The first 6 rows are patterns. Each new row is the sum of 2 different patterns, raised or lowered, with some noise. Before adding, each is slid sideways (what falls off one end comes back at the other) and multiplied by a number that may be negative. Names go in the order of the patterns.
Some rows, each with the names of its patterns after it:
[ 2.23, -1.16,  0.51, -1.08,  1.05, -0.03,  0.12,  1.01, -0.25, -1.72,
 -0.54, -0.33, -0.44,  0.13, -0.21, -1.65,  0.21,  0.33, -1.62, -0.36,
 -2.38, -1.11, -0.78,  2.52, -0.26,  0.59, -0.54,  1.91,  0.16,  1.08,
  0.14,  0.08,  0.14, -0.06, -0.82,  0.09,  0.16,  1.06, -0.41,  0.49,
  0.10,  2.52,  0.24, -0.52, -0.06, -0.35, -0.94] => tase
[-1.56, -0.01, -0.01, -0.21,  0.75, -0.65,  0.36,  2.52, -0.96, -0.09,
  0.29,  0.49,  0.15,  0.04,  0.69, -1.39, -0.56, -1.28,  2.52,  1.88,
 -0.07, -1.34,  0.05, -1.36, -0.18, -0.35,  0.13, -0.90,  0.34,  0.58,
 -0.21,  0.38, -0.60, -1.05, -2.03, -0.39,  1.18,  0.09,  0.29, -0.34,
  0.22, -0.03, -0.14, -0.43, -0.28,  1.52,  0.76] => Tireg
[ 2.52,  0.04, -0.06,  0.00, -0.83, -0.23, -0.16, -0.45, -1.45, -0.73,
 -0.42,  0.07,  0.00, -0.36, -0.02, -0.12, -0.75, -0.20,  0.28, -0.01,
 -0.17,  0.27, -0.19,  0.12,  0.48,  0.38, -0.63,  0.44, -0.13,  0.36,
 -1.27,  0.35,  0.02,  0.32,  0.49, -0.19,  1.80, -0.11, -1.72,  0.79,
 -0.40,  0.02,  0.24,  1.19, -1.95,  2.43,  2.52] => gunut
[-0.17, -0.26,  1.25, -2.52, -2.04,  2.52,  0.30,  0.10, -2.52, -2.29,
 -0.50, -0.40,  1.53,  2.52, -1.02,  0.08,  0.28, -0.24, -0.09,  0.90,
  0.76, -0.14, -0.41, -0.45,  1.15,  0.22,  0.16, -0.01,  0.15, -0.79,
  0.02,  0.43, -2.36,  0.16,  0.30, -0.48,  0.26,  1.10, -2.52, -0.68,
  1.63, -0.04, -0.42,  1.12,  0.42, -0.14, -2.52] => Tun
[ 0.07,  0.35,  0.34, -0.55, -0.12, -0.45,  0.26,  0.01, -0.50,  1.11,
 -0.13,  0.22, -1.40,  0.48,  0.49,  0.48, -2.04, -0.30, -0.64,  0.20,
 -0.82, -1.44, -0.48, -0.70, -0.14,  1.12,  2.01,  2.12,  0.21, -2.52,
 -0.17,  0.35, -0.19, -0.70,  0.09,  0.02,  0.33,  0.13,  0.32, -0.01,
  0.55, -0.28, -1.23,  0.21, -1.21,  0.13, -0.01] => nimin
[ 0.88, -0.17,  0.60, -0.28, -0.65, -0.23,  0.01, -0.05,  0.13,  1.33,
 -0.09,  0.09,  1.49, -0.73, -0.03, -0.45,  0.09,  2.52, -0.39,  0.84,
  0.11, -0.71, -1.98,  0.33,  1.20,  0.21,  1.18,  1.19, -1.51,  0.51,
  0.17,  1.24,  0.30,  0.13, -0.38, -0.40, -0.05, -0.73, -0.61,  0.07,
 -0.22,  0.96,  0.59, -2.52,  0.34,  0.26, -0.26] => rop

New rows, each followed by the names of its patterns:
[ 1.24,  0.74,  0.31,  1.76, -0.83, -0.55, -0.26,  1.43,  0.04,  0.09,
  0.11, -1.25, -0.39, -0.77,  2.65,  1.86,  0.56, -0.71,  0.17, -0.93,
 -0.55, -0.55,  1.69, -0.83,  0.34,  0.81, -0.49,  0.60, -0.63, -0.57,
 -1.29, -0.06,  1.20,  0.23,  0.33, -0.86,  0.41,  0.09, -0.81,  0.19,
 -0.04,  1.78,  0.77, -2.58,  0.37, -0.30, -0.08] => Tireg rop
[-2.23, -1.81, -2.00,  0.30, -1.56, -1.12, -0.44, -0.09, -1.35, -1.10,
 -0.83, -1.56, -2.00, -3.89, -3.21,  0.24,  0.12, -1.45, -1.58, -0.94,
 -0.71, -1.54, -0.98, -2.97, -2.11, -2.83,  0.47, -0.55, -1.30, -1.43,
 -1.69, -1.46, -1.77, -1.75, -1.46, -2.54, -1.56, -0.50, -1.54, -0.81,
 -2.20, -2.36, -2.66, -2.91, -0.40, -1.62,  0.06] => Tireg nimin
[ 0.51,  0.39, -0.61, -0.65,  1.81,  2.14,  1.11,  0.21,  1.01,  1.36,
  1.29,  1.30,  0.89,  1.35,  1.27,  1.01,  0.87,  0.77,  1.41,  2.26,
  1.54,  0.87,  1.16,  0.60,  0.99,  0.62,  1.51,  1.44,  1.43,  0.96,
  1.12,  1.30, -0.16,  1.16,  0.94,  1.06,  1.22,  0.85,  1.02,  2.04,
 -0.09,  1.62,  0.55,  1.41,  2.19,  2.29,  1.29] => nimin rop
[ 1.51, -0.45,  1.04,  1.23,  0.38,  0.86,  1.87,  0.93, -0.28,  1.14,
  0.59, -0.49,  2.42,  0.68,  1.02,  1.62, -1.39,  2.49,  0.66,  1.12,
 -0.04,  2.77,  0.07, -0.03, -0.58, -0.41, -1.00,  2.07,  0.25,  0.50,
 -0.38,  0.91,  0.56,  1.05,  0.52,  1.01,  1.15,  1.24, -0.78,  0.82,
  0.14,  0.25,  3.31,  1.04, -0.83,  1.69, -0.44] => tase rop
[-1.42, -1.11, -1.80, -0.93, -2.58, -1.76, -2.17, -1.94, -0.80, -2.30,
 -0.42, -1.28, -3.31, -2.98, -1.79, -1.36, -1.32, -1.76, -1.00, -1.01,
 -2.29, -1.87, -0.98, -1.39, -1.77, -2.06, -1.70, -2.84, -2.70, -3.12,
 -0.15, -0.80, -1.37, -2.52, -3.23, -2.69, -1.85, -2.24, -1.31, -2.67,
 -1.30, -1.66, -2.38, -1.75, -2.32, -2.63, -3.18] => Tireg rop
[ 0.60, -1.52, -0.35, -0.76,  0.01, -0.40,  1.15,  0.63,  1.77, -1.83,
 -1.43, -0.68,  1.48, -0.24,  1.08, -1.62,  0.21,  0.52,  0.91,  0.18,
  0.45, -1.46,  0.77,  0.28,  1.79,  0.94,  0.47, -0.80, -0.68,  0.10,
  1.72,  0.45,  0.44,  0.64,  0.36,  0.52,  0.31, -0.59,  1.08,  1.43,
  0.51,  2.14,  0.40,  1.29, -2.07, -1.55,  0.47] => tase Tireg
[-1.19,  0.81,  0.26,  2.20,  1.84,  0.69,  0.50, -0.63, -1.78,  1.41,
  1.39,  0.10,  1.52,  0.38, -0.20, -0.17,  0.25,  0.42,  1.20, -0.23,
  0.69,  0.13,  0.48,  0.75,  0.10,  0.56, -0.01,  3.24, -0.07, -0.22,
  0.41,  1.87, -0.09,  2.71,  0.72, -0.10,  1.61,  1.12,  0.20,  0.26,
 -0.31,  0.62, -1.11,  0.46,  1.56,  2.37,  1.58] => Tun nimin
[-0.64, -0.03, -0.55,  0.84, -0.53, -0.77, -0.50,  1.22, -0.30, -0.01,
 -0.04,  0.13,  0.92, -0.13,  1.08, -0.32, -1.08, -1.99, -2.12, -0.30,
  0.63, -0.03,  0.49, -0.61,  0.55, -0.37, -0.39, -1.23,  0.78, -1.93,
 -1.72, -2.11, -0.10,  0.71, -0.40,  1.17, -0.23, -0.15, -0.02,  0.35,
 -0.09,  0.43, -0.20,  0.12, -0.25, -0.21,  0.16] => gunut nimin
[ 0.27, -0.84, -2.93,  0.12, -0.45, -1.06, -0.92, -0.85, -0.98, -1.47,
  0.86, -0.51,  0.48, -2.98, -1.48, -0.81,  0.43, -0.90,  0.18, -0.42,
 -1.46, -0.71,  1.11, -1.43, -0.98, -0.50, -1.08, -0.88,  1.39, -0.44,
 -1.86, -3.11, -0.76, -0.86, -0.39, -0.30, -0.50, -0.45, -0.05,  0.47,
 -1.52, -1.08,  0.55, -0.66, -0.49, -0.49, -1.25] => Tireg gunut
[-0.78, -0.70, -1.11,  1.24,  1.13,  1.08,  1.53,  1.17,  2.26,  2.03,
  1.35,  1.73,  1.47,  0.99,  1.65,  1.04,  1.42,  2.80,  1.12,  1.25,
  1.11,  1.44,  1.38,  1.03,  1.73,  0.18,  0.44,  0.03,  3.23,  1.97,
  1.23, -0.04,  2.21,  0.05,  0.99,  0.67,  0.80,  0.76, -0.06,  1.57,
  2.35,  0.78,  1.08,  0.42, -0.33, -0.05,  3.47] => Tireg gunut
[ 0.27,  0.11,  0.06, -0.47, -1.08, -0.80, -0.21,  0.38, -0.08, -0.07,
 -0.41, -0.91, -0.45, -1.12, -0.54, -0.33, -0.79,  0.81, -0.13, -1.71,
 -1.04,  0.06, -0.18,  0.47, -1.67, -0.25, -0.89, -0.64, -1.00, -1.21,
 -0.67, -0.77,  0.30,  0.27,  0.92,  1.76, -0.72, -1.90, -0.72, -0.11,
  0.93, -0.98,  0.24, -0.32, -0.58, -1.40,  0.00] => nimin rop
[-0.89,  3.78, -0.21, -2.97, -3.37, -2.66, -1.43, -1.79,  0.88,  1.76,
 -1.43, -0.50, -0.19, -0.96, -0.31, -0.18, -1.19, -0.71, -2.27, -1.12,
  0.41, -0.44, -0.22, -0.46, -1.11, -1.64, -1.12, -0.11, -3.10, -1.03,
  0.58, -1.35, -0.31, -0.94, -2.76, -0.98,  1.37, -2.72, -1.44, -0.25,
 -0.13, -1.62, -4.59, -1.30, -1.61,  0.37, -2.19] => Tun nimin
[-0.70, -0.31, -0.32,  0.38,  0.10, -2.56, -1.15,  1.55, -1.09, -0.37,
 -0.81, -1.11,  1.32, -1.84, -0.50,  0.12, -0.09, -0.50, -0.57, -0.30,
 -2.73, -0.99, -1.58, -0.13,  1.31, -0.66, -1.15, -0.72, -3.79, -0.40,
 -1.62, -0.68, -0.67,  1.33, -0.52, -1.78, -0.52, -2.03, -2.40, -0.72,
 -1.37,  0.10, -1.61, -0.71, -1.02, -0.15, -0.29] => Tireg rop
[ 0.36,  0.13,  0.51, -0.15, -0.70,  2.07,  0.60, -1.11,  0.26,  1.30,
 -0.32, -1.69,  0.62,  2.73,  0.34,  1.11, -0.90,  2.97,  1.97, -2.38,
 -0.09,  0.26,  2.56,  2.44,  1.63,  0.60, -0.99, -1.01,  0.79,  0.24,
 -0.25,  0.57,  1.94, -0.76,  0.18,  0.53,  0.20, -0.51, -0.49,  0.85,
  0.29,  1.04,  0.92,  0.09,  0.66,  0.01,  3.19] => Tun rop
